Every row belongs to one group in each of 4 separate groupings. Each group adds its own fixed numbers to the row, and there is some noise. The rows also spread widely along 11 directions, which tell nothing about the answers.
(in the rows, 128 means zero)
Some rows, each with its group in each grouping after it:
[162 173  87  80 120 113 139 141  98 161  95  99  94 139  94 153 124 144
 148 160 127  46 122  40  89 135 117] | Z907 Z853 sif (0)
[127 177  86  99 144 139 141 155 111 143 157 119  72 122 132  97 119 102
 133 173 101  72 117  56 101 130 131] | Z140 Z142 leto (1)
[155 141 128 112 112 145 158 106  76  99 107 104 107 147 105 145 120 130
 105 171 115 148 135  85 107 153 120] | Z23 Z860 Kivel (2)
[103  99 127 161 136 112 123 124 113 146 165 127 101 104 132  79 119 180
 144 140 100 153 159 148 135  95 169] | Z202 Z860 Defe (0)
[141 107 103 123 152  78 126 165 121 192  96 106 125 103 157  89 109 105
 160 135 100 106  99 132 145 105 118] | Z907 Z142 rafud (2)
[128 155  76  88  81 122 177 150  97 143 153  98 100  70 158 114 141 153
 157 129  90  85 118 108 151 123 134] | Z992 Z853 Defe (1)
[116 149 112 106  78 136 177 121  60 119 123 122  84  99  87  83  93 150
 152 132  58 136 109 108 183 139 112] | Z202 Z860 Kivel (1)
[100  78 125 182 127 148 143 135 112 118 199 108 106  94 177 133 152 176
 114 179 111 148 191 124  95 102 162] | Z992 Z860 sif (1)
[151 101 123 121  91 138 208 136  89  83 163  76 100 120 156 139 178 190
 108 146 143 144 155 139 141 154 125] | Z140 Z853 leto (1)
[141 157  87  86 118 154 169 153 130  54 216 121 135 176 162 112 178 102
  70 161 169 144  97 123 107 166 117] | Z23 Z860 rafud (1)
[141 109 136 113 142  96 115 152 137 196  78 107 129 184 122 153 139 131
 156  99 122 127  93 169 154 158  54] | Z992 Z853 leto (1)
[171 111 134 106 146 102 152 114  91 126  87  99 126 175 100 141 128 130
 108 165 142 147 141 116 115 147 129] | Z23 Z853 leto (2)
[111 133 103 155  86 132 149 142  94 111 157  90  74  74 174 111 126 166
 138 162 117 156 122 141 184 143 107] | Z907 Z853 rafud (2)
[130 121 104 127 131 112 116 141 156 174 164 111 114 169 137 154 181 207
 141 124 151 105 173 135  72 114 123] | Z907 Z853 Defe (0)
[142 129 119 127 126 140 129 109 100 110 131  99  90 134  96 164 133 163
 107 184 149 142 173  84 123 144 143] | Z992 Z853 rafud (1)
[162 111  99 118 152 106 131 182 163 106 194  91 126 168 147 127 199 163
  97 126 208 125 149 135  95 138 138] | Z140 Z860 leto (1)
[152 111 115 129  97 109 170 144  74 137  97  87  71 172 148 154  90 148
 131 220 100 113 123  94 103 162  66] | Z992 Z853 rafud (1)
[ 91 143 116 111 129 116 142 112  91 177 134 140  70 132  86 105  73 175
 160 169  55 106 160 102  99 109 130] | Z992 Z853 rafud (2)
[152  92  89 137 120  77 147 182 103 147 130  90  92 124 168  89 114 146
 139 163 134 119 111 131 154 118 106] | Z202 Z142 rafud (1)
[123 123 166 105 145 159 154  90  89 145  85 160 148 182 101 119  96  59
 115 142  54 172  91 151 153 161  93] | Z23 Z853 rafud (1)
[ 86  99 107 156 102 128 142 138 121 144 201 142  95 135 205 114 140 151
 138 168  76 178 141 180 122 125  83] | Z907 Z853 rafud (1)
[164 135 134 112 121 171 137 126 131 119  95  80 138 168 131 203 206 106
 101 128 170 143 112 105 126 197  72] | Z907 Z142 leto (1)
[153  94 102 102 117  61 135 126 112 154  96 118 171 132 202 127 127  78
 143 138 106 187  98 170 132 103 107] | Z992 Z853 rafud (0)
[129 124  87  46  74 106 240 123  55 107 170 123 105 135 127  81 130 173
 147 147  70 122 150 115 103 100 122] | Z992 Z142 leto (1)
[123 150 113 117 142 140 121 122 108 146 145 135  86 170 100 119 117 157
 121 164 128 119 135  99 104 133 107] | Z23 Z142 rafud (0)
[154 122 115 155 148 142  93 171 159 138 121  81 123 146 178 170 179 102
 105 139 185 139  95 135 152 172  73] | Z140 Z142 rafud (1)
[ 88 109 153 119 136 140 152 108 120 183 152 155 126 165 100 108 128 182
 156 109  53 121 165 154  74 108 127] | Z992 Z860 Defe (0)
[142 109 136 162 112 162 165 136 104  68 158  74 121  86 143 115 173 139
  95 146 151 155 138 122 183 159 160] | Z907 Z860 Defe (1)
[148 110 120 142 138 117 134 144 109 157 101  86 114 101 151 135 136 139
 131 151 132 111 131 107 124 121 137] | Z202 Z142 rafud (0)
[154 116 135 127 152 109 119 114  95 140  85 119 108 159  80 110  95  95
 118 182 120 155 127 110 166 143 125] | Z907 Z853 rafud (1)
[116 195  94  72 110 143 121  93 107 106 178 158 101 144  70 103 140 154
 121 119 122 162 140  91 124 124 132] | Z140 Z860 Kivel (0)
[157 123 112  64 102 109 195 101  59 105 107 114 108 146  88 106 125 148
 127 150 107 160 152  96 123 124 126] | Z140 Z142 leto (1)

New rows, each followed by its group in each grouping:
[190 141 112  99 139 132 130 152 135 105  94  66 153 147 122 178 179  88
  90 134 197 120  93 106 167 180 114] | Z992 Z853 rafud (1)
[120 186 119  86 113 191 143 120 123 152 125 107  97 146  87 196 160 151
 129 134 111  69 128  72 101 179  90] | Z992 Z853 rafud (1)
[116 166 104 101 119 148 109 125 133 131 164 133  98 159  67 123 141 163
 124 127 143 137 138 102 138 153 103] | Z907 Z860 rafud (1)
[116 123 112 120 163 122 113 161 156 181 167 145 123 173 121 100 150 131
 137 122 118 110 128 140 106 120 102] | Z907 Z142 rafud (1)
[128 168  94 129 127 143 135 181 131 128 160  86  83 130 135 114 154 148
 122 149 160  81  96 101 151 163  82] | Z907 Z142 rafud (2)
[123 110 134 171 144 141 145 184 130 122 188  89  86 159 128  97 148 186
 109 157 152  92 135 148 169 163 115] | Z992 Z853 Defe (1)
[131 182  96  50  89 159 175  89  96 107 156 121  99 121  67 147 157 200
 132 124 119 110 169  67  71 128 149] | Z140 Z860 rafud (0)
[108 150  93  92 136 110 181 200 122 161 188 107  83 161 150  75 138 158
 149 142 100  43  98 125 102 135  84] | Z992 Z142 leto (2)
[167  80 105 113 116 103 189 183 117 128 153  92 149 169 190 125 185 134
 109 133 139 126 118 161 111 129 101] | Z202 Z142 Kivel (1)
[145 154 128 101 176 150 147 147 128 153 138 119 125 134  70  85 141 119
 121 126 127  57 123  88 134 129 158] | Z907 Z142 rafud (0)
[128 158  99  94  79 110 159 139  67 122 112  98  60 130  90 103  87 150
 158 154  90 132  93  94 177 157  71] | Z992 Z860 leto (1)
[142 187  60  86 114  95  76 127 130 161 106 109 100 113 130 152 128 114
 151 145 146 135 110  85 125 129 102] | Z907 Z853 rafud (2)
[158 146  77  51  66 101 194 128  99 107 142  90 126 116 107 129 176 206
 143 107 149 119 159 110  93 117 140] | Z907 Z860 Defe (2)
[147 142 119  86 113 124 197 112  70  85 136 101 102 132 109 107 135 156
 113 158 119 139 145 114 135 141 140] | Z140 Z853 leto (2)
[145 182  68  80 117  91 107 140 116 146 104 100  91 129 121 149 125 120
 152 153 135 114 107  60  82 132 109] | Z202 Z860 leto (2)
[147 154 141  98 143 138 101  89 119 147  92 121 144 130  47 156 157 146
 126  80 144 147 140 121 180 140 133] | Z992 Z853 Kivel (0)
[124 170  84 131 131 141 120 170 159 147 188 106 112 114 196 138 180 114
 130 142 140  74 108 106 106 138 125] | Z907 Z853 Defe (0)
[149 106 146 144 143 152 178 176 112 140 115 101 120 183 171 132 115  74
 107 182  91  86  71 115  94 185  69] | Z23 Z860 rafud (1)
[177 107 108 139 145 108 144 165 133 107 147  69 126 153 171 160 175 148
  92 178 197 110 141 115 101 147 133] | Z992 Z853 rafud (0)
[148  92  96 110 119 111 172 142 120  96 178 101 148  97 158 111 175 150
 109 136 146 152 162 138 104 105 185] | Z202 Z860 rafud (1)
[150 174  68  66 103  82 144 187 123 174 118  96 112 123 142 112 128 111
 167 114 116  54  68 104 157 140  91] | Z992 Z853 Defe (1)
[175 102 124 122 131 106 107  99 108 124  71  93 128 147  98 170 137 125
 118 140 165 188 150 108 127 139 130] | Z23 Z860 leto (1)
[140 147 110 120 164 135 135 141 136 118 171 108 133  86 137 107 156 112
 105 151 148  87 138  98 136 112 195] | Z992 Z853 rafud (0)
[139  98 105 145 119  89 105 139 134 155 152 115 114 172 180 143 155 163
 136 156 148 164 148 156  99 120  99] | Z907 Z853 Defe (0)
[122 136  84 104 108  79 132 156 106 142 148 124  90 160 154  87 125 154
 145 149 120 155 121 141 125 114  87] | Z140 Z142 Defe (2)
[132  98 137 113 132 119 156 108  93 182  89 116 111 117  93 144 106 157
 150 145  68 108 163 110 118 116 138] | Z992 Z853 rafud (1)
[104 144 144 111 151 175 133  97 121 117 165 147 142 157  97 115 162 101
  99 133 110 163 143 126 148 139 145] | Z992 Z142 Defe (1)
[175  99  91 121 115  40 145 184 107 164  78  68 125 117 177 113 124 135
 158 133 137 113  97 144 148 113 116] | Z202 Z853 Defe (2)
[132 155 130  73 118 158 184 106 101 132 134 141 122 183  83 135 147 126
 122 148  79 102 141  96  91 157 122] | Z907 Z853 Defe (1)
[152 140 105  85 144  95 156 176 137 188 110  97 125 140 123 119 137 138
 155 118 112  41 105 116 105 130 112] | Z907 Z853 rafud (2)
[122 137 121 109 121 130  97 131 134 204  79 107 105 135  82 174 121 170
 173  96 100 106 125 109 128 150  70] | Z992 Z860 rafud (1)
[146 119 129 148 150 142  60 121 169 175 102 103 124 169 123 215 179 144
 119 131 176 156 153 125 109 161  93] | Z907 Z853 rafud (1)
[ 95 146 155 135 171 178 132 134 148 164 134 107 141  78 124 136 163 111
 138  92  85  88 123 125 135 144 147] | Z992 Z860 leto (2)
[146 155 146 122 151 168 114 108 125 108 118 126 155 133  82 125 165  75
  95 104 143 171  99 136 231 175 127] | Z907 Z853 Kivel (1)
[131 133 149 136 150 162 159 136 112 151 127 108 118 101 126 136 151 149
 123 119  97  90 144 120 128 140 146] | Z140 Z853 Kivel (2)
[124 161 113 134 130 153 108 117 128  98 177 125 115 167 145 141 172 118
  94 167 163 167 130 120 130 159 117] | Z907 Z853 Defe (0)
[158 107 116 115 136  78 135 125  91 118 110 124 118 181 158  99  95  85
 117 190 119 182 103 122  98 123 109] | Z23 Z860 leto (0)
[128 158 136 101  97 166 155  70  77  96 103 116 103 148  80 163 124 140
 112 162 111 175 135  86 107 163 111] | Z202 Z860 rafud (0)
[148 160  77  61 141  79 116 171 155 165 142 143 142 222 137 117 152  83
 132 122 141 117  80 137 104 140  86] | Z202 Z853 Defe (1)
[103 154 106 118 132 147 116 135 140 147 187 123  84 140  94 130 148 191
 133 134 133 112 162 116 132 136 120] | Z992 Z853 rafud (1)
[125 127 111 124 170 108 130 152 144 128 199 138 134 186 154  99 159 109
 100 171 137 129 144 137  82 119 153] | Z907 Z853 Defe (2)
[140 113 163 131 172 147 125 136 137 165  94  95 141 124  88 140 162 153
 122  86 148 115 133 145 162 145 128] | Z140 Z142 rafud (2)
[142 125  55 100  97  73 151 176 113 133 173  98 104 112 217 113 128 117
 137 180 125 117 111 117 116 110 111] | Z992 Z853 rafud (1)
[123 145  80  76  66 100 147  98  78 109 141 134 105 153 146 130 118 134
 136 158 107 219 116 146 152 135  71] | Z992 Z853 rafud (1)
[113 148 126 127 168 135 102 114 135 160 164 140 107 160  75 123 142 163
 123 148 129 103 175 101  88 115 176] | Z202 Z853 Defe (0)
[130  88 119 188 110 115  96 147 132 155 131  90  89 143 192 171 144 171
 137 176 141 160 149 127  86 138  86] | Z907 Z860 Defe (0)
[161  82 137 125 154  98 165 161 123 170  99  92 142 113 137 105 139 110
 145 118 106  89 115 141 157 124 144] | Z907 Z853 leto (1)
[193 137  90  74 119  90 130 136 105 138  73  79 126 157  82 159 155 145
 126 126 182 120 139  77 124 133 131] | Z202 Z142 Defe (1)
[127 147 113  92 103 126 142 133 104 194  79 118  96 155 123 164 107 130
 165 141  67  98 102 108 104 155  61] | Z202 Z853 rafud (1)
[105 147 114  87 101 131 129 126 131 183 122 140 117 133 118 129 144 136
 176  84  71 134 104 142 134 141  64] | Z907 Z860 leto (1)
[134  89 106 132 102 132 180 160 115 150 144  99 124 107 217 134 157 122
 136 153  90 120 121 137 102 125  99] | Z907 Z142 rafud (1)
[118 120 133 115  80 105 146  91  62 121  94 131 103 183 114 113  84 144
 142 159  80 214 112 150 149 148  64] | Z992 Z860 Defe (0)
[108 105 145 165 122 147 151 102  81 128 144 123  96 117 147 106 122 143
 125 182  84 162 157 120 130 118 136] | Z907 Z142 Defe (0)
[106 127 114 144 130 107 117 151 127 142 151 110 108 107 123  85 130 164
 142 114 120 150 128 151 165 122 137] | Z202 Z860 Defe (2)
[127 161  84 141 107 136 155 182 100  89 195  84  71 108 179 102 146 147
 108 181 144 111 109 104 159 145 105] | Z992 Z142 Kivel (2)
[121 143 109 130 112 107 117 146 115 183 107  88  82 122 130 147 117 181
 166 135 109 101 130 117 137 138  95] | Z992 Z853 Defe (2)
